Every row belongs to one group in each of 2 separate groupings. Each group adds its own fixed numbers to the row, and there is some noise. The rows also spread widely along 6 directions, which tell nothing about the answers.
In the rows, 128 means zero.
Some rows, each with its group in each grouping after it:
[121  74 133 102 101 155 158 136 145 104 145 123  85 110 113 119 140 122
 146]  (2) V
[143  83 138 145 105 164 118  85 111 103 138 122  97 131  82 143 147  44
 156]  (0) S
[115 130 100 115  84 145 147 130 106  81 169 155  90 163  75 146 118  81
 182]  (2) A
[141  79 133 104 129 169 145 127 132 130 128 133  83 106 116 120 144 124
 137]  (0) B
[142  46 166  96  71 110 141 151 171 127 126  94  76 102 135  89 126 162
 111]  (1) S
[152  70 138  91 136 186 161 125 124 147 126 152  72 104 113 113 152 138
 136]  (3) B
[147  92 116  91  98 153 162 122 120 176 120 132  68 101 130 120 142 173
 124]  (3) Q
[121  68 123  97 108 202 128 122 130  85 138 142 118 115  90 124 167  70
 148]  (1) A
[ 94 115 109  79  81 137 152 179 147  87 139 114 109  98 125 135 134 163
 132]  (0) Q
[ 84 114  95  66 117 191 180 153 139  90 134 166  99 113 105 138 157 168
 138]  (1) V
[109 118 111  89  95 172 149 131 123 107 152 128 100 112 111 135 156 124
 136]  (1) S
[134  66 131 116  69 110 138 117 152 137 139 102  78 108 117  96 134 142
 119]  (1) V
[131  84 144  97 100 158 150 160 144 119 124  95  83  96 137 108 143 146
 129]  (0) S
[115  91 120  89  98 134 175 139 155 126 131 137  76 110 121 117 126 194
 133]  (2) V
[104  96 102  83 115 201 144  94 125 113 129 159 125 106  97 132 172 132
 130]  (1) A
[106 130  88  67  88 173 164 190 118 102 150 137  87 113 122 135 152 134
 154]  (1) Q
[107 114 109 105  93 164 139 133 122  98 141 130 111 120 104 131 141 122
 142]  (0) A
[129  83 119  96  69 118 138 122 146 147 136 115  91 109 127  95 130 177
 109]  (1) A

New rows. What belongs after each?
[108  94  99  89  98 172 150 118 143 134 142 102  97  83 129 113 177 151
 116]  (1) V
[102 122  88  67 108 191 163 170 110  87 138 169  99 123  98 153 157 117
 165]  (1) Q
[157  80 120  95 157 233 149 117 106 157 125 130  77  89 124 122 187  91
 145]  (0) B
[113  96 122  84 103 160 183 188 139 112 139 135  65 117 122 114 133 170
 144]  (3) V
[140  60 147 126  98 136 143 140 140 107 125 122  74 129 102 110 127 103
 151]  (0) V
[109  86 130 107 100 155 153 181 143  66 143 114  92 117 107 119 139 104
 157]  (0) V
[135  52 144  86 125 195 147 153 141 103  97 142  93  92 115 127 160 108
 143]  (0) Q
[129  86 135  91 102 174 156 219 126  86 134 123  71 132 119 108 134 101
 174]  (0) A
[121  97 149  94  67  87 166 162 162 105 144 117  77 120 127 116  94 193
 126]  (2) S
[144 112  99 103  78 142 138 128 106 153 147 119  71 122 115 123 147 103
 147]  (1) Q
[152  73 134  96 107 151 153 107 132 150 109 151  73 109 113 127 136 142
 141]  (2) Q
[144  57 137  98 105 153 154 131 142 149 121 125  63 104 121  97 146 146
 127]  (1) V
[128 106 115 107  99 139 154 121 120 125 114 163  85 132  98 141 122 144
 150]  (0) Q
[139  75 133  90 120 169 152 136 139 123 147 128  80 106 120 116 145 115
 143]  (2) B
[129  89 125  90  90 132 169 181 137 135 137 125  51 126 123  99 126 164
 145]  (1) V
[125  86 140 100  93 126 155 157 141  86 111 168  88 133  96 135 108 140
 153]  (0) Q
[106  80 132  69 117 199 163 178 147  65 134 153 106 113 107 124 148 124
 159]  (2) A
[116 140 107  94 119 179 177 145 108 128 127 149  73 127 116 143 138 164
 150]  (0) S
[ 91 152 102  68  97 164 184 213 115  68 152 168  76 154 101 147 121 148
 174]  (1) S
[ 85 116 114  57 111 179 179 199 148  83 116 157 104 110 123 125 138 208
 133]  (0) A
[153  85 115 113  70 132 124 100 127 186 143  88  74 100 137  85 151 150
 109]  (1) A
[101 106 108  99 102 150 162 107 142 107 140 141 103 108 106 137 140 160
 133]  (2) V
[125 125 112  98 106 180 165 125 107 132 143 134  82 118 109 139 146 149
 141]  (3) S
[132  74 120  95 129 194 155 111 126 137 119 150  77 111 104 118 164 125
 143]  (1) V
[126  65 129  82 110 175 158 164 147 127 129 117  71 102 125 104 157 133
 139]  (1) V
[126 124 109 110  80 125 160 133 115 108 153 153  82 155  94 135 106 136
 161]  (2) A
[123 112 111  92 107 155 178 159 125 132 142 133  56 127 121 119 129 158
 156]  (2) V
[122 126  86 125 124 194 150  98  95 128 142 140  88 126  90 146 164  87
 164]  (0) V
[134  63 149 124  96 129 147 142 146 101 124 122  77 128 104 109 125 116
 149]  (0) V
[104 121  80 107  87 151 137  91 127 131 161 111 106 107 112 129 159 136
 124]  (1) V
[133  81 125  96  93 173 143 152 125 114 146 119  86 114 115 110 149 116
 144]  (3) A
[ 96 106 115 101  98 148 169 129 138  80 145 161 105 128  86 140 125 155
 141]  (3) V
[117  78 129 100 128 181 167 141 136  95 115 155  86 122  95 129 143 119
 159]  (0) V
[127  68 149 117 101 124 160 129 150 111 111 140  80 126 102 111 118 153
 138]  (0) V
[120 141 103 105  67 113 151 124 116 133 159 119  77 133 115 130 121 160
 131]  (1) S
[112  86 115  87  98 172 142 141 133 101 140 145 106 119 103 116 148 123
 139]  (1) A
[126 109 120  95 123 181 164 103 111 112 120 184  85 135  84 146 142 127
 150]  (1) S
[121  93 117  82 106 173 173 187 136 120 148 105  61 106 136 112 149 140
 154]  (2) V
[156  81 130 129 114 160 155  91 106 149 127 152  58 136  92 122 133 118
 152]  (3) V
[127  91 124  62  90 147 171 199 140 124 125 143  61 117 127 111 131 166
 148]  (1) Q
[149  91 129  92 121 146 167 130 130 142 138 153  65 126 113 122 124 149
 146]  (2) B
[ 96 117 100  70  68 139 153 198 136  76 159 123  97 117 119 131 138 129
 150]  (1) Q
[112  92 126 131  86 123 139 131 138  75 148 123  98 135  91 131 122  98
 154]  (0) V
[131  69 117 117  92 152 131  98 137 131 143 102  94  99 112 109 163 104
 128]  (1) V
[147  66 129 108 122 195 148 104 120 165 125 108  69  86 126 108 173 122
 130]  (3) V
[ 95 125 100  64  97 170 177 181 134  91 147 143  96 114 124 129 135 179
 143]  (2) A
[106  92 120  70  90 148 173 196 155 108 139 122  72 106 133 102 138 182
 133]  (1) V
[131  84 125  91  86 141 147 139 133 120 125 151  83 120 105 125 135 131
 144]  (1) Q
[114  67 135 104  79 145 135 122 150  86 143 124 119 110 101 117 136 130
 124]  (3) A
[ 99 113  98  99 109 191 151 147 130  98 145 109 105  98 121 129 169 111
 143]  (0) V
[107 127 106  99  81 134 152 109 132 114 161 111 103 112 118 140 136 154
 130]  (2) S
[139  62 135  86 115 165 168 133 149 166 107 125  59  96 134  93 152 182
 115]  (1) V
[124  80 124  95 132 184 167 131 131 140 108 136  74  98 123 116 156 164
 132]  (0) V
[110  96 107  84 122 188 166 140 131 112 129 152  86 115 103 128 160 135
 148]  (1) V
[115  83 106 100 108 190 137 107 134 125 145 108 104  89 115 118 183 103
 129]  (1) V
[142  60 144  96 105 125 147 116 156 124 130 156  86 119 109 108 121 159
 118]  (1) B
